The rows of a group lie close to one hidden flat surface of 9 dimensions, which may be shifted away from zero. Surfaces can cross.
In the rows, zero is written as 128.
Known rows, each followed by its group:
[129 174 211 174 152 191 132 130 105 170 139 133 103] -> Gav
[100 132 158 152 154 142 163  91 127 115 148 114 130] -> Robid
[163 134 145 110  97  75 112 147 139 130 130 118  98] -> Pevi
[125 134 159 130 131 149 119 133 119 134 126 170 124] -> Robid
[183 120 108  84 120 183  94 146 107 107 101 116 124] -> Rud
[123 127 178 154 136 170 145 135 128 118 164 134 126] -> Robid
[156  70  90 143 182 209 115 138 109 126  99  84 135] -> Gav
[162 122 108  89  89 141 123 147 105 123 127  92 151] -> Pevi
[114  96 173 176 175 113 107 127 136  97 129 125 114] -> Rud
[185 149 153 107 135 120 135 195 111 127 105 141  94] -> Rud
[167  91 165 114 159 147 145 113  99 142 122  83  90] -> Pevi
[122 124 119 116 112 142 171 162 127 144 143 169 145] -> Pevi
[131 123  78 103 132  95 167 112 153  88 122 107 121] -> Rud
[182 136 140  97  68  59 140 128 148  89  53 112  75] -> Gav
[172 156 116  93 110 127 168 150 118  73  90 104 118] -> Robid
[119  67  71 107 117 155 138 164 145  88 152 163 171] -> Pevi
[107 148 141 162  98 139  85 119 155  81 105 156 141] -> Pevi
[105 147 135 154 166  82  85 106 120 103 135  91 143] -> Pevi
[141  94 143 125 111 169  93 140 101  90  87 134 149] -> Gav
[149 138  95 113  92 131 100 147 128  95 146  83 161] -> Pevi
[147 137 101  76 190 156 196 176  84 136 129 160 132] -> Gav
[118 127 104 132  78  92 171 152 146 160 165 103 155] -> Gav
[141 141  69 105 114 158 127 186 121 142 138 145 163] -> Robid
[122 112 117 157 162 150 115 122 153  96 147 110 126] -> Rud
[ 89 161 121 138 149 185 138  92 140 174 136 186 125] -> Rud
[126 106 118 152 117 118 105 124 157 166 189  83 126] -> Pevi
[105 127 158 150 111 161 116 145  86 166 135 133 176] -> Gav
[149 150 185 184 107 149  84 203 151 116 151 147 116] -> Rud
[136 147 164 139 111 128 116 150 119 167 149 132 120] -> Pevi
[ 84 121 107 133 205 123 133  68 148  83 124 156 118] -> Robid
[ 47 110 120 174 172 173 111  80 137  98 138 168 177] -> Robid
[110 147 139 183 131 138 133 108 173  93 152  96 121] -> Rud
[127 127 139 170 134 188  91 150 168  64 147 163 130] -> Robid
[159  78 114  68 151 162 143 125 118 101 158 129 118] -> Gav
[116 135 144 150 145 138 136 126 139 102 128 139 122] -> Rud
[137 122  62  98 132 139 135 141 148 120 135 141 130] -> Rud
[ 82 164 131 209 121 155 133 163 120 125 121 118 190] -> Gav
[145 113 122 142 172 170 154 136 153  84 192  86 116] -> Robid
[108 126 124 140 162 164 144 117 116 149 151 130 142] -> Rud
[ 98 171 136 141 168 103 179 122 152 149 155 172 101] -> Robid
[144 144 172 136 109 141 136 142 139  86 113 150 106] -> Robid
[124 126 148 183 110 154 132 149 141 206 141 112 120] -> Gav
[172 100 149 107 104 149 139 124 170  96 154 139  78] -> Gav
[119 113  85 114 151 110 189 143 134 127 156 123 144] -> Pevi

New rows. What belongs after each?
[174 102 153 126 147 118 117 181 156  89 158 139  85] -> Pevi
[ 99 143 103 145 141 145 125 134 144 123 135 167 145] -> Robid
[112 126 127 121 122 100 101 127 106 147 137 128 155] -> Pevi
[131 109  91 104 134  94 104 122 114  96 130  83 156] -> Pevi
[119 108 156 132 138 169  76 127 107 180 147 172 133] -> Robid
[137 114 152 134 190 137 133 239  93 164 153 206 133] -> Rud
[103 120 109 143 153 152 124 106 144 152 145 146 125] -> Rud
[141 111 131 143 149 142 101 134 149  68 114 124 116] -> Rud
[127 146 129 129 103  80 142 142 133 128 106 132 129] -> Gav
[110  61 111 156 197 165  87 130 139  48 128 146 145] -> Rud
[108 109 121 160 151 144 101 131 121 141 102 142 141] -> Gav
[131 115 193 142 143  67 150 153  96 151 123 131 109] -> Rud
[102 131  92 155 169 166  66 105 160 111 124 149 132] -> Robid
[141 123 153 120 139 108 172 129 121 160 118 132  98] -> Pevi
[112 157 145 164 118 136 146 130 131 118 152 103 144] -> Gav
[ 93 102 135 112 152 105 145 112 109 164 117 189 134] -> Rud
[ 94 168 160 137 163 144 153 121 110 133 181 144 146] -> Gav
[131  91  80 110  74  92 124  95 155  99 136  69 145] -> Rud
[ 82 113 102 142  83  78  90 128 166 145 140 180 157] -> Pevi
[121  96 150 136 169  91 102  85 135 146  96 149  81] -> Rud
[ 96  83 157 147 123 116  92  89 155 110 133 167 117] -> Robid
[113 131 149  85 135 167 130 166  80  39 112 215 185] -> Gav
[138 150 106 133 128 142 174 179 132  84 110 135 146] -> Gav
[129  93 166 122 152 121 114 117  92 136 110 133 125] -> Rud
[ 91 108 122 164 143 161 105 120  94 161 150  92 184] -> Gav
[144 107 109 123 138 168 122 175 110 120 161 110 158] -> Rud
[150 152 171  90 151 106 167 151  91 107  58 205  96] -> Rud
[146 182 157 110 144 164 207 125  81 103 107  98 127] -> Rud
[137 148 109 107 105  68 148 148 119  77  53 138 133] -> Gav
[170  68  80 100 158 161 146 154 120 176 108 114 107] -> Gav
[106 125 140 173 161  91 162 126 153 120 161 102 121] -> Rud
[118 105 128 142 148 147  86 113 140 138 125 152 115] -> Rud
[145 145 171 134  88 159 116 150 112 112 120 129 137] -> Rud
[170  60 121 101 134 156  37 121 136 105 127 127 107] -> Robid
[129 131  94  93 152  67 145 101 127  92 114 103 120] -> Gav
[140 131 165 164 187 144 129 178 122 113 139 144 111] -> Rud
[ 94  94 141 119 130 111 135  78 105 176 145 123 144] -> Robid
[168 150 127 130 117 126  94 158 181  96 118 155  76] -> Robid
[115 111 185 155  89 118 139 113 151 110 144 142 119] -> Robid
[114 135 122 174 163 118  97 137 122 147  42 152 118] -> Gav
[107  66 114 168 179  55 101 121 166 169 166 109  99] -> Rud
[131 132 110 118 148 120 141 146 151 135 155 164 110] -> Robid
[115  33 153  95 155 123  76 138  57 203 120 184 155] -> Rud
[105 146 125 129 118 124 163 116 132 147 139 148 134] -> Rud
[ 90 123 173 147 138  95 157  71 121 146 121 126 117] -> Rud
[134 140 156 131 150 129 147 134 109 155 128 128 113] -> Rud
[152 182 181 122 160 138 175 170 108  65  73 187  93] -> Rud
[146 133 122 119 168 121  91  89 124 215 150  85  83] -> Robid
[118 127 156 154  73 138  97  94 149  87 114 118 134] -> Rud
[160 110 145 136  91 114  82 134 140 107 120  96 111] -> Rud
[149 113 101 151 113 149 163 146 172 125 159  82 114] -> Gav
[138 135 120 134 142 108 132 126 111 132  84 105 123] -> Gav
[113 122 112 142 143 107 164 109 153 101 118 128 123] -> Pevi
[118 125 210 160 153 167 136  88 111 116 141 118 110] -> Robid
[131 115 140 142 150 136 149 156 148 126 159 149 115] -> Pevi
[144 128 122  88 128 122 112  85  84 123  54 101 123] -> Robid
[137 152 221 154  32 176 109 150 107  64 122 137 165] -> Gav
[126 169 126 154 161 166 160 191 139 141 166 162 130] -> Rud
[120 125 154 157 141 109 147 122 158 139 141 135  96] -> Pevi
[136  69 168 136 114  98  62  96 120 136 101 111 110] -> Rud
[ 74 194 128 165  86 126 167 107 117 151  87 139 175] -> Robid
[146 108 115 108 147 145 136 132  98 130 109 101 133] -> Gav
[128 191 120 153 168 195 145 156 119 137 143 121 134] -> Robid
[127  97 175 149 180 152 101 122 109  86  98 150 114] -> Rud
